All rows are made from the same 10 directions, up to rounding. Whole rows:
[[ 0.78  1.28 -0.44 -1.99  0.85 -1.22  0.22  2.16  2.62  2.66 -0.68  1.12
   1.95 -1.38 -1.71 -0.26 -1.72  0.18  0.30  2.40 -0.96  0.61 -0.61 -0.57]
 [ 2.82  1.40  0.71 -2.48  0.52 -3.11  0.54 -0.70  0.89  0.15 -0.61  2.27
  -0.98 -1.44 -1.07 -1.85  0.40  3.54  1.60 -1.73 -2.26 -1.25  0.65  0.16]
 [-3.45 -3.93  1.52  2.96 -0.65 -0.38  0.28  0.25 -2.04 -1.23  0.29 -3.93
  -0.98 -0.40  0.28 -0.42 -2.16 -1.38 -1.40 -0.46  0.30  2.77 -1.30 -1.33]
 [ 1.37  1.11  1.78  1.49  0.19 -1.76  3.12 -0.09 -0.04 -1.38 -2.36 -2.32
   0.77 -1.61  0.35  0.35 -0.67  1.47 -2.46  1.37 -2.29  1.78 -4.29 -0.32]
 [ 0.06  0.73 -1.17  0.10  1.78  0.75  0.49  3.25  2.22  3.27 -1.64 -0.54
   1.85  0.43 -1.71 -0.27 -2.36 -2.06 -2.25  3.86  0.29 -0.23 -2.10 -0.40]
 [ 0.60 -1.92  0.51 -1.64 -2.47  0.21  0.78 -1.43 -1.73 -2.61  1.49 -0.61
  -0.97 -0.75  0.87 -0.15  1.85 -0.36 -0.36 -2.03  1.09  0.48 -0.13  0.49]
 [ 0.99 -0.74  0.48  0.10 -2.27 -1.35  3.74  0.29  0.98 -0.54 -1.35 -1.18
  -0.46 -3.35  0.02 -1.88  0.50  2.08 -2.45 -2.41  1.08 -1.27 -3.83  1.94]
 [ 5.46 -0.35  0.49 -3.41  0.35 -0.52  2.93 -0.29 -1.91 -2.96 -1.98 -0.54
  -2.28  0.91 -1.33 -1.73 -0.15 -1.06 -2.25  1.08 -0.73 -1.10 -2.37 -0.54]
 [ 1.70  3.18 -1.01  1.77  1.30  0.44  2.08  0.58  1.30  0.19 -4.51  0.12
  -0.80  0.70 -0.66  0.47 -2.12  0.31 -0.26  2.44 -0.46 -1.73 -1.81 -0.17]
 [-0.13 -4.34  0.93 -0.37  0.78  1.78 -1.51 -0.46 -3.94 -1.92  3.49 -1.77
  -0.99  2.81  0.45 -1.14  1.66 -3.22 -2.45 -1.28  1.41  0.12  0.66  0.21]
 [-1.50  0.45 -3.10 -2.32 -1.82  3.06 -1.09  0.90  0.76  2.43  0.07  0.67
  -0.84  1.68  0.17 -0.33 -0.01 -2.26  1.19  0.47  3.08 -2.47  2.22 -2.99]
 [-1.77 -2.45 -1.01  0.94 -3.32  0.29  1.52  1.11  0.38  0.93 -1.91 -4.09
  -0.90 -0.48 -0.06 -0.45  0.52 -2.20 -5.73  1.20  0.71  1.29 -4.31  0.23]
 [ 0.66  0.51 -1.04  0.02  1.88  1.94  1.32  3.36  2.56  1.61 -0.12  1.60
   3.04 -1.28 -1.67  0.42 -3.02 -2.12  0.52  2.41  3.16 -1.14 -0.97  2.38]]

The start of a row, then its end:
[-1.38 -1.33  0.14  1.06  0.25 -0.36 -0.55  0.39 -0.16  1.11  0.39 -0.82
 -0.59  0.18 -0.12 -1.33 -0.05  0.30 -0.96 -1.21  0.16]	[-0.55 -0.08 -0.06]
[-1.68  0.68 -0.47 -4.20 -2.64 -0.11 -0.12  1.52  1.97  2.76  2.00 -0.47
  3.58 -2.36  0.51  0.98  0.20 -0.53  0.60  2.08 -0.09]	[ 2.91 -0.27 -4.10]
[ 1.35 -1.13 -0.68  0.11  0.51 -2.32  0.22  0.57  1.53  1.24 -1.80  1.83
 -2.99 -0.88 -2.45 -3.32 -0.69  2.05 -0.30 -2.76  0.11]	[-3.28  0.22  3.50]
[-0.55 -0.95 -0.47 -0.88 -0.24  3.90  0.18 -0.33 -2.32 -2.16  2.32  0.27
 -0.02  1.30  1.34  0.53 -0.58 -2.58  2.74 -0.94  4.18]	[-1.44  2.32 -1.92]
[ 0.94 -2.62  1.29 -0.85  2.73 -0.84 -3.11 -0.79 -2.41 -1.30  2.94  1.49
 -1.19  2.14 -1.11 -1.03  0.36 -0.76  1.27 -1.32 -1.07]	[0.34 3.37 1.30]
[-0.67  1.45  0.57 -0.11 -2.25  1.93  1.89 -1.01  0.21 -2.44  2.17  0.83
  3.17 -2.99  2.57  2.86  0.88  0.69  3.10 -1.16  2.76]	[0.99 0.12 0.50]
[-3.56 -1.34 -2.86 -0.99 -4.53  0.68 -1.97  1.08  3.13  4.03  1.12  0.01
  0.84 -1.36  0.12  0.41  2.84 -1.06 -2.28 -0.57  1.94]	[0.29 0.03 2.13]
[-1.32 -2.94  0.65 -0.29 -1.67 -1.08 -0.80 -1.61 -2.83 -2.09 -0.34 -2.25
 -3.74  1.11  0.00 -0.87 -0.67 -0.76  0.27 -1.05 -1.08]	[ 1.75  1.15 -2.84]
[-0.10  3.09 -0.67  0.02  0.18 -2.39 -1.47  0.21  3.23  3.54 -1.29  1.42
  1.39 -0.67 -0.42  0.66  1.54  2.68 -0.66  1.27 -3.45]	[ 0.59 -0.25  0.82]
[-3.43  0.70 -1.61  3.24  0.40  0.02 -1.19  0.79  1.38  2.74 -3.06 -0.55
 -2.15  1.09 -0.66 -0.48 -2.99  0.34  1.37  0.49 -0.03]	[-1.14  1.29 -1.99]
[-1.27 -0.89 -0.36 -1.14 -1.40 -0.38  0.23  0.04  0.61  0.94  1.18  1.17
 -0.98 -1.85  0.06 -2.17 -0.30  1.95  2.56 -3.80  2.12]	[-2.28  1.79 -0.73]
[ 0.06  0.91  0.42 -0.47 -0.05  2.24  2.43  0.51 -1.37 -1.59 -0.48 -1.96
  1.18  0.17  1.17  1.08 -2.17 -1.80  0.78  2.23  1.39]	[ 0.82 -1.32 -4.40]
[ 2.83  3.33 -0.22 -2.37  1.73  0.16 -1.22 -0.89  0.52 -0.70  0.56  3.70
  1.28  0.82 -0.19  1.89  0.54  0.57  3.64  1.51 -1.29]	[-0.12  2.81  0.18]
[-0.52  1.59  0.21 -2.30 -2.10 -0.86  1.84  0.05  1.64 -0.08  0.24  1.36
  1.27 -3.84  0.45  0.30 -1.73  2.35  4.59 -1.10  0.97]	[ 0.46  0.93 -2.52]
[-0.96 -1.12 -1.54 -0.04 -1.42 -2.09 -0.73  0.67  2.96  1.38 -1.51  2.90
 -2.31 -2.54 -2.54 -1.30 -2.14  1.52  3.05 -2.22  1.18]	[-1.36  2.26  3.58]
[ 1.23 -0.96 -1.03 -2.39  1.68 -0.41 -1.74  1.46  0.59  1.77  0.07  1.76
 -1.06  1.42 -2.50 -1.63 -1.34 -1.44  0.51  1.01 -0.12]	[-1.12  1.90  0.12]
[ 2.02 -1.34  1.68 -1.99  2.10 -2.12 -0.63  1.66  0.40  0.44  1.61 -0.09
  2.85 -0.68 -1.90  0.26 -0.25 -1.32 -2.45  3.05 -2.71]	[ 3.59 -1.71  1.71]
[-0.17 -1.42 -0.26 -1.89 -0.99  2.32  0.43  0.23 -0.83 -0.66  3.17  0.74
  0.94 -0.59  0.91 -0.65  0.97 -1.04  1.13 -2.27  3.78]	[-1.69  1.11  0.06]
[ 0.73  1.03  0.52  0.96  2.95 -0.08 -0.28  1.04  0.74 -0.18 -0.30  1.61
  1.50 -0.09 -1.20  1.08 -2.77 -0.40  2.30  1.98 -0.34]	[0.67 0.89 1.04]
[ 3.29  0.99 -0.89 -1.96  2.48  0.48 -1.70  0.49  0.50  0.47  0.40  2.88
  0.44  2.15 -1.62  0.29  0.98 -1.43 -0.27  1.87 -0.63]	[-1.19  1.36  2.72]
[-1.41 -2.19  0.65  2.90  1.53 -1.66 -2.11  0.41 -0.04 -0.45 -0.88 -0.54
 -0.73  0.58 -1.86  1.17 -2.27 -1.51 -0.36  1.96 -1.99]	[3.30 0.48 2.74]
[ 0.85  2.69  0.51  0.53 -1.32 -0.36 -0.24 -2.61  0.50 -3.60 -0.05  2.51
  1.34 -1.68  1.20  4.66  0.88  1.21  4.16  0.70 -1.10]	[2.95 1.77 2.77]
[ 4.30  1.81  0.27 -2.35 -1.75  0.58  3.53 -1.34 -0.13 -2.68  0.07  1.05
  0.69 -1.72  1.29  0.03  3.32  1.56 -1.23 -1.72  1.22]	[-2.12 -2.48  2.32]
[ 2.79  0.81  0.57 -0.69  0.84 -0.05  2.09  0.19 -1.12 -2.60 -2.92 -1.48
 -0.45  0.88 -0.93  1.36 -2.41 -2.15 -0.94  4.32 -1.66]	[ 2.21 -2.24 -1.63]
[-0.58 -1.49  0.32  0.31 -1.08 -0.37 -0.18 -0.53 -0.90 -0.63  0.21 -1.46
 -0.75  0.19  0.29 -0.08  0.93 -0.51 -1.73 -0.34 -0.45]	[ 1.09 -0.78  0.20]
[-0.96 -2.42  2.24  3.52  0.74 -2.76 -0.84 -1.13 -1.30 -1.96 -0.22 -1.72
 -0.96 -0.39 -0.38  0.47 -0.13  0.74 -1.69 -0.53 -2.88]	[ 3.30 -1.04  2.91]
[ 2.37  2.94  2.04 -0.31  3.08 -1.37  0.30 -1.16 -0.41  0.06  1.64  1.94
  1.62 -0.18  1.20 -1.15  1.91  4.32  1.46 -2.35 -2.07]	[-2.06  0.58 -0.61]
[-1.85  0.18 -1.22  2.62 -0.87  0.40 -0.75 -0.68  0.27 -0.54 -2.56 -0.15
 -2.29  0.80 -0.23  1.31 -1.66 -0.62  1.48  0.59  0.23]	[0.29 1.23 0.40]
[-3.08 -0.19 -1.55  1.04 -2.48  1.28  0.31 -0.52 -0.98  0.83 -2.49 -2.89
 -3.31  1.60  1.10 -0.85 -1.06 -0.60 -0.14 -0.32  0.87]	[-1.05  0.17 -5.31]
[ 0.49 -2.27 -0.28 -1.38 -1.93 -2.13 -2.55 -1.08  0.29 -1.15  0.49  0.99
 -1.17 -0.23 -1.52  1.47  1.74 -1.23 -0.84  0.70 -2.04]	[3.40 1.14 4.22]
[ 0.61  0.04  0.54  1.42  3.22  1.79  1.01  1.77 -0.29  1.43  1.32 -0.41
  1.95  0.92  0.31 -1.80  0.04 -0.25 -2.20 -0.58  1.82]	[-2.99 -1.68  0.52]
[-1.87 -2.38  1.90  1.96 -0.78 -1.71 -0.07 -0.49 -0.83 -2.00  0.60 -1.82
  0.44 -1.78  0.05  1.34 -1.14 -0.19 -0.06  0.15 -1.23]	[ 4.27 -0.80  1.09]
[-0.67 -1.47  1.75  0.99 -2.44 -0.02  3.01 -1.47 -1.77 -2.41  1.40 -2.22
 -0.21 -2.45  2.46 -1.29  1.91  2.26 -1.15 -4.48  1.75]	[-0.78 -2.33 -0.17]
[ 1.56  0.10 -2.01 -0.83 -0.59  1.81  0.90  1.01  1.57  0.16 -0.66  2.14
 -0.28 -0.37 -1.08 -0.21 -0.03 -1.30  0.09 -0.27  3.30]	[-2.89  0.06  3.63]
[ 0.93  1.42  0.34 -1.23  0.21 -2.19 -0.48  0.69  3.00  1.24  0.78  2.71
  2.88 -2.90 -1.06  1.21  0.29  1.79  1.34  0.71 -1.45]	[1.68 0.17 3.21]
[-4.32 -0.43  0.49  2.04 -2.90  1.26 -1.41 -2.91 -1.53 -1.64  3.05 -0.14
 -0.10 -0.89  3.55  1.60  2.26  1.86  3.69 -4.47  1.82]	[ 0.49  3.17 -1.07]
[ 0.55  3.59  0.30  0.71  3.12  1.42  0.84  0.43  0.40  0.61  0.06  1.93
  1.73  0.27  0.83  0.03 -1.91  1.79  3.98 -0.13  0.94]	[-2.68  1.54 -2.54]
[-0.46 -1.49 -0.27 -0.29  1.55 -0.18  0.95  2.05 -0.28  1.55 -1.57 -1.06
 -2.10  0.58 -1.81 -3.32 -4.09 -0.63  0.42 -0.04  1.04]	[-2.07 -0.01 -3.40]
[ 5.46 -0.07 -1.28 -4.01 -0.67 -0.04  0.50 -0.62 -0.71 -2.61 -2.23  1.19
 -2.44  1.95 -2.12  0.52  1.04 -2.90 -2.04  2.96 -1.05]	[ 0.10 -0.66  2.29]
[-2.33  0.04  0.21  2.67 -1.17 -3.27 -0.09  0.67  3.16  1.31 -2.29 -0.05
  0.50 -3.38 -1.31  1.23 -2.11  1.89  0.51  0.83 -2.03]	[ 3.13 -1.08  2.68]
[ 1.68 -2.04 -1.30 -4.48 -0.14  0.49 -0.55  2.40  1.25  2.92  2.43  1.25
  1.00 -0.07 -1.77 -2.71  1.60 -1.75 -2.69 -0.36  1.93]	[-2.13 -0.34  1.49]
[ 0.09 -0.72 -0.21  1.88  2.31  0.17 -0.73  1.76  0.49  2.36 -0.51 -1.35
  0.77  1.84 -0.96 -0.87  0.49 -1.44 -4.79  1.84 -0.88]	[-0.43 -2.38  1.87]
[-2.35 -2.03 -0.69  0.72 -2.30 -1.60 -0.32  0.04  1.00  0.34 -1.37 -0.14
 -2.52 -1.75 -1.17 -0.81 -1.95  0.57  1.52 -1.56  0.55]	[0.55 1.01 0.58]
[-2.50 -2.07 -1.05 -0.53 -0.47  0.68 -2.56  1.13  1.02  2.89  2.94  0.94
  0.78 -0.02 -0.30 -1.05  1.18 -0.71 -0.12 -1.75  1.90]	[-0.90  1.95  1.34]
[ 1.91  3.25 -0.82 -0.08  0.11  0.19  1.66 -1.01  0.15 -0.02 -2.94  0.51
 -1.90  0.96  0.61 -0.85  0.37  2.10  0.49 -0.52 -0.53]	[-3.23 -0.40 -1.97]
[ 1.32  2.47  0.20 -0.12  0.72 -2.01 -0.07 -1.15 -0.71  0.69 -3.50 -1.75
 -2.20  2.40  0.04 -0.50  0.41  1.43 -1.96  2.16 -4.83]	[ 0.51 -1.24 -4.17]
[ 1.16 -1.27 -0.64  2.07  1.34  2.64 -0.69  0.10 -1.64 -2.54 -0.85 -0.83
 -0.37  3.16 -0.61  2.50 -0.24 -4.85 -2.55  3.52  0.84]	[ 1.26 -0.79  3.44]
[-4.33 -3.84  0.03  2.46  2.45  1.00 -3.19  2.78 -0.08  2.84  2.43 -1.31
  1.34  1.34 -1.33 -0.49 -2.76 -3.34 -0.69  1.26  1.29]	[1.62 1.36 0.12]
[-0.91  2.05  0.71 -0.23  0.70  2.17  1.01  0.81 -0.43  0.37  1.30 -1.58
  3.86  0.11  1.99  1.94 -0.50 -1.07  0.26  2.70  0.34]	[ 1.66 -1.18 -4.31]
[ 1.00 -1.22 -1.09 -0.22  2.79  1.05 -3.34  0.39 -0.93 -0.67 -0.10  2.01
 -1.63  3.65 -2.36  0.99 -1.88 -3.77  1.57  2.72 -0.17]	[0.40 3.53 1.75]
[ 0.89 -1.08  3.04  2.03  3.29 -2.18 -0.55 -0.66 -1.35 -2.02  1.80  0.58
  1.02 -0.65 -0.35 -0.06 -0.49  1.67  0.80 -1.21 -2.07]	[1.63 0.31 2.64]
[ 0.66 -1.00 -0.15 -0.77 -4.76 -2.24  0.32 -2.66  0.13 -2.27 -0.89 -0.38
 -2.12 -1.83  0.52  0.97  3.76  1.37 -1.97 -1.84 -1.54]	[ 1.91 -1.20  3.51]
[-0.50  1.01 -2.15  4.48  0.35  0.87 -0.18 -0.08  0.89  0.92 -4.72 -0.84
 -3.05  2.60 -0.61  0.25 -0.22 -0.73 -2.91  1.18 -0.15]	[-2.25 -1.36  2.64]
[ 0.79 -1.45  1.58  0.21  1.50 -0.96 -1.83 -0.44 -1.15 -0.38  2.63 -0.41
  1.61  0.95  0.14  0.46  2.83 -0.48 -3.03  0.28 -2.18]	[ 2.09 -0.68  2.66]
[-0.01 -1.45  1.74  1.86  2.46  0.28 -0.92  0.57 -1.28 -1.37  1.65 -1.15
  2.42  0.85 -0.17  1.90 -0.45 -2.33 -1.75  2.54 -1.09]	[ 3.37 -1.04  1.98]
[ 0.11  1.16  0.27 -1.14  0.19 -1.03 -1.46  0.12  1.52  2.65  2.37  1.00
  2.81 -0.62  0.69 -0.02  3.64  1.82 -1.79 -0.58 -1.64]	[ 0.19 -0.36  1.29]
